The rows of a group lie close to one hidden flat surface of 13 dimensions, which may be shifted away from zero. Surfaces can cross.
(in the rows, 128 means zero)
Known rows, each followed by its group:
[151 167  83 193  78 143 156 114 101 126 185  95 132 115 109 176] -> P
[164 131 153 145 107 164  92  75 118 142  91  77 109 168  93 136] -> P
[125 161  87 142 140 103 162 165 124  97 183 102 168 107  98 154] -> P
[153 131 111 134 121 140 153  84 115 213 126 106  98 112 167 151] -> P
[187 152 135 142 136 175 163 122 124 116 134  92 117 106 117 143] -> X
[119 174 119 108 142 128 126  81 141 140 117 150 120 105 128 140] -> P
[ 99 129  88 136 133  67 113 140 157  76 162  88 115  86  60 139] -> H
[120  88  50 146 164  87 125 119 136 146 104 124 135 146 168 151] -> A
[148 156 200  76 159  88 145 160 126 109 178 123 148  93 125 139] -> X
[120 154  67 129 131 169 119 104 138 162 150 129 164 174 116 102] -> H
[119 160  98 107 209 158 109  92 161 131 114 126 111 108  99 119] -> H
[134  90 134 132 189 141 126 162 147 141  85 177 100 113 128 209] -> A
[132  93 147 140 112 151 153  99 106  73  95 120 130 107 132 149] -> A
[141  94 137 138  92  81 140 144 120 114 115 164 151 132 107 122] -> A
[112  72 188 151 112 151 124 136 138 156  87 167 129 172 192  89] -> P
[190 134 106  99  97 172 129  82 126 154 128 103 144 166 109  87] -> H
[ 91 153 101 113 157 142 106 144 162 127 160 133 109 112 127 125] -> H
[ 62 108 120 136 145  90 106  68 128 137 118 122 122  97  86 169] -> K
[160 134 217 137 127 106 110  72 115 159 186 115 140 141 152 113] -> P
[114 126 160  84 120 168 121  69 136  92 115 192 137 118 129 133] -> P
[181 111 115 190  92 173 144 118 136 121 141 127 127 172 196 125] -> X
[ 83  86 156 169 169 147 152 169 163 110 101  81 100  93 128 113] -> A
[130 107 169 163 111 128 170 135 109 134 126  68 124 120 191 134] -> K
[124 123 126  35 106 119 138 122 170 162 157 155 132 114 135  69] -> H
[144  66 147 138 112 138 145 139  92 124  85 130 158 157 108 103] -> A
[154 133  73 132 145 193 109 123  91 115 145 100 113 145 139 157] -> K
[180 150 100 108  81  80 183 117 134 124 133 109 138 108 174 119] -> X
[ 86  95 117 134 109  38 115 125 158  99 119 153 148 127 101 110] -> H
[ 99 101 102 135 132 134 170 135 148 195 103  93 130 122 136 128] -> K
[123 135  94  87 133 151 142 117 140 148  72 115 121 126 117  80] -> P
[113 115 116 172  81 121 106 168  99  67  88 134 101 125  89 189] -> A
[171 116 137 196  95 123 177  64 154 139  93 119 117 102 142 107] -> P
[127 118 179 126 159 113 132 110 130 119 168 112 133  96 121 149] -> K
[128 117  84  61 105 129 143 185 101 134 104  86 124 134 125 132] -> H
[107 117 191 104  45 147 149 119 130 144 114 129 154 161 156 137] -> P
[156 110 144 149  99 183  94 123  84 118 127 103  79 141 136 110] -> P
[125 178 162  99 161 112  75 105 127 147 132 113 105 129 112  93] -> P
[ 95 150  79 150 121 163 143 151  97 145 123  95 101 113 180 154] -> K
[134 122 132  93 147 128 178 159 102 184 123 101 154 117 116 136] -> H
[116 108 167 118 106 141 190 144 143 137 193 164 165  95 132 151] -> H
[119 103 158 157 112 109 148 160 138  96 107  93 137 126 100 170] -> K
[122 106 107 122 144 126 150 112 158 106 164 166 187 132 115 150] -> A
[ 95 142 103 196 115  74 126 151  94 105  99 101 134 125 116 175] -> X
[159 154 195 151 154 121 144 138 132  98 184 181 130  86 150 139] -> A
[150 114 131 103 142 128 100 165  95  78 126  46 107 141 133 122] -> X
[144 107 128 166 158 131 186 119 155 117  80  97 168 132 140 174] -> P
[ 85  92 141 174 103  84 116 189 113 128 130 121  85 102 118 187] -> X
[129 145 149  91  72 112 105 134 100 138 142 136 136 148 102 147] -> A
[165 149 146 139 102 156 131 116 170 121 113 156 132 152 107 110] -> H
[137  73 132 117  61 161 145 182 117 130 112  96  90 124 126  73] -> K
[144 194 146 171 172 145 124 117 156 111 115 107 107 116 128 116] -> K
[ 91  90 149  97 162 151 159 196 125 150 132 146 135 106 134 134] -> A
[147 113 127  94 156 130 113 129 134 148  74 111  61  92 101 134] -> P
[ 98 105 114  82 112 142 112 117  85 184 151 140 120 138 195  87] -> K
[146 119 166 128 162  93 159 203 103 144 136 108  93  78 167  86] -> A
[156 152 184  86 128 106 156 108 151 166 188 145 155  96  86 108] -> X
[149 128  48 107 107  63 123  96 103 136 134 134 144 140 164 172] -> A
[146  89 178 143 124 159 156 130 167  68 118 189 133 113 164 127] -> X
[ 65 140 132 178 114  86 117 104  97 160 178 145 172 130  82 174] -> X
[126 100 152 194  52 144 176 141 106 175 130 104 112 123 153 121] -> H
[117 131 154 123 199 156 102  57 123 139 151 139 159 147 142 128] -> K
[185  99 166  98 136  87 108  85 120  89 163 118 167 159 148 114] -> X
[ 81 122 119 128 102 102 135  80 128 159  97 106 108  89 100  80] -> X
[130  97 134 175 138 128 110  75 108 183 119 100  99 142 175 104] -> H
[143 155 117 138 145 187 139 175 141 167 132 154 123 160 181 122] -> X
[116 221 116 207 117 107 143  72 107 117 168 117 154 115 146 165] -> X
[108 110 168 117 157 158 130 175 116 144  92  99 121 149 180 125] -> K
[129 115 106 111 103 192  98 149 166  69 112 145  80 125  87 117] -> X
[ 97 130 106 105 147 146 141  95  90 151 220  86 171 114 119 148] -> K
[130 111 126 113 142 127 120 131 126 111 117 110  65  77 140 159] -> H
[ 84 155 162 108 162 168 101 141  94 102 148 115 120 115 148 123] -> K
[ 95  94 133 100 117 155 119  61 163  95  64 159 123 114  96 182] -> A
[108 109 105 102 109 108 101 132 149 140 128 188 161 166  71 128] -> H
[ 97 133 142 125 188 146 131 115 171 150 156 129 147 129 143  79] -> A
[ 89 124 155 116 153 130 156 117  98 130 140  14 142  94 102 128] -> K

New rows. What belongs after each?
[148 152 179 113 201 123 135 115 119 124 140 157 154 121 148 152] -> X
[178 154 135 102 135 107  86 122  82 129  90 137  90 128 112 109] -> A
[157 138 147 139 190 134 113 144 120  90 121 170 150 142 121 197] -> X
[142 122 159 127  96 146  89 144  52 135 155 142 165 196 106 104] -> A
[162  97 124 124 116 118 158  90 134 102 120 170 156 134 176  56] -> P
[124 150 190 113 139 132 126 135 152 106 170  81  98  86 118 177] -> A
[162  67 118 113  99 139 142 143 121  82 114  96 121 140 157 120] -> X
[103 119 158 123 131 168 146 128 149  99  96 171 119 106 149 109] -> K
[100 150 133 163 165 150 137 171 141 118 156 126 124 114 139 113] -> A
[ 94 107 139 115 162  64 130 140 186 188 103 165 119 111 118 168] -> K
[143  91 161 200 134 147 131  91 115 180 140 134 106 117 114 172] -> X
[180 103  91  97  72 138 158  73 133 175 162 115 143 138 125  96] -> X
[116 122 137 128 131  75 148 128 111 183 117 113 130 111 130 124] -> X
[144 167 104  98 143 158  98 139 160 129 107 137  94 154 205 105] -> H
[119 128 167 118  71 146 147  94 107  76 150 166 159 114 121 164] -> A
[101  95 187 131 102 131 146 124 129 190  89  95 122 142 156 103] -> A
[124 135 102  81 186 119 137  95 153 188 140 132 123  99 131 127] -> K
[ 76  74 138 129 128  91 132 146 125 120  81 126  96  92 158 112] -> A
[121 127  93  65 170 111 124 128 127 152 102 175 115 106 146 121] -> A
[106 107 117 164  80 117 108 192 172 150  88 160 112 170  90 114] -> K
[110 165 135  97 128  67 116 171 127  91  73  92 131 132 109 170] -> K
[ 68  76 146 193  60 120 119  91 100  96 168 135 142 128 103 152] -> K
[ 69 142 145 132 133 150  95 124  72 115 156  55 130 132  98 104] -> K
[ 99 127 110 165 111 141 121 108 102 177 125  74 109 135 132  99] -> X
[103 116 108  61 127 158 138  91 138  98 129 153 130 118 227  76] -> X
[127 130  97  78 120 140 146 138 121 109 150 156 171 142 140 169] -> K
[120 156 133 128 137  70 102 130 143 160 121 111 101 116 122 121] -> K
[152 124  85 138 136 139 163  89 150 159 133 120 153 136 136 137] -> K
[133 114 140 108 185 130 164 166 125  69 101  92 153 113 153 116] -> P
[133  81 112 131 139  70 149 158 152  98 154  99 139 105 108 171] -> A
[114 168 158 118  99  93 151 110 120  61 106 129 114  71 167 130] -> K
[137 163 118 130 118 109 144 120 116  80  94  61 138 116  83  95] -> X
[199 151 155 121 134 131 159 150 128 186 159 125 129 125 108 182] -> H
[116 179 123 159 138 139  78  96 162  92  87 141  55 103 124 112] -> X
[170  85 147  75 169  89  92 110 116 182 114  70 110 150 128 153] -> A
[185 130 111 107  81  94 122  82 120 125 128 124 127 134 114 157] -> P
[121  79 133  68  86 111 129 137 114  98 111 176 144 135 157 158] -> K
[102 202  84 152 128 161 162 125 130 138 114 139 101  75 147 156] -> X
[ 45 129 158 146 136 126 121 121 110 123 171  93 120  79  85 129] -> K
[118 132 108 157 137  92 134 132 100 184 151  69 156 169 174 180] -> K
[ 96 160 136 125  92 111 126 151 169  99  89 166  98  97  97  82] -> K
[139 115  88 144  98 152 150 181 131 162 168 120 127 144 135 136] -> K
[136 136 169  82 179 113 121 146 111 100 118  65 137 124 110 167] -> K
[ 57 118 140 158 158 110 130 172 133 202 136 133 106 118 179 172] -> K
[147 151 154 192 142 161 138  82 157 155  96 155 107 132 178 112] -> H
[121 181 179 150 167 164 149 138 160 111 163 176 127  87 140  95] -> A
[100  49 129 121 126 126 148  80 101 149  88 109 109  94 128 125] -> X
[132 181 169 105 123 134 117 140  94 105 131 140  99  93 131  62] -> A
[102 113 167 130  86 129 174 125 119  64 158 146 132  66 151 151] -> K
[136 146 156 150 174 124  70  71 128  95  96 117 107 137 112 140] -> K
[135  98 171 132 132 149  95 126 130 119 136  88  94 118  58  70] -> K
[ 80  87 142 123 104 138 156  87  96 117 152  82 147  94 121 123] -> K
[142 138  92 141 170 152 110 137  64 106 108  60 136 158 142 159] -> X
[126 105 126 121 136  97  90 161  91 150 121  50  91 137 121 171] -> K
[141 114 131 133  55 136 166 121 122 136 133 126 131 123 144  92] -> P
[182 109 120 142 174 123 100 144 101 102 133 153 134 149 105 171] -> A
[138  97 136 145 121 113 154 138 138 155 154  66 124 110  95 135] -> K
[159  93 103 139 117  89 144  91 135 164 129  88 114 112 126 154] -> K
[116 129 163  91 165 150  96 166 173 120  84 186 112 134  84 127] -> H
[111 104 184 158 128 155 155 145 148 110 153 176 143 123 179 128] -> X
[ 86 129 151 173 179 146 123 148 117 141  78 149 119 111  89 164] -> X
[166  82 119 135 105 152 114 116 146 144  99 120  97 154 137  88] -> X
[169 146 142 128 111 109 109 158 152  92 163 107 125 166 192 128] -> H
[ 90 137  98 185 123 150 123 123 157 103  86  97  96 119 123 159] -> A
[106  98  96 165 136 146 177 165 141  94 123  98 157 120 109  92] -> A
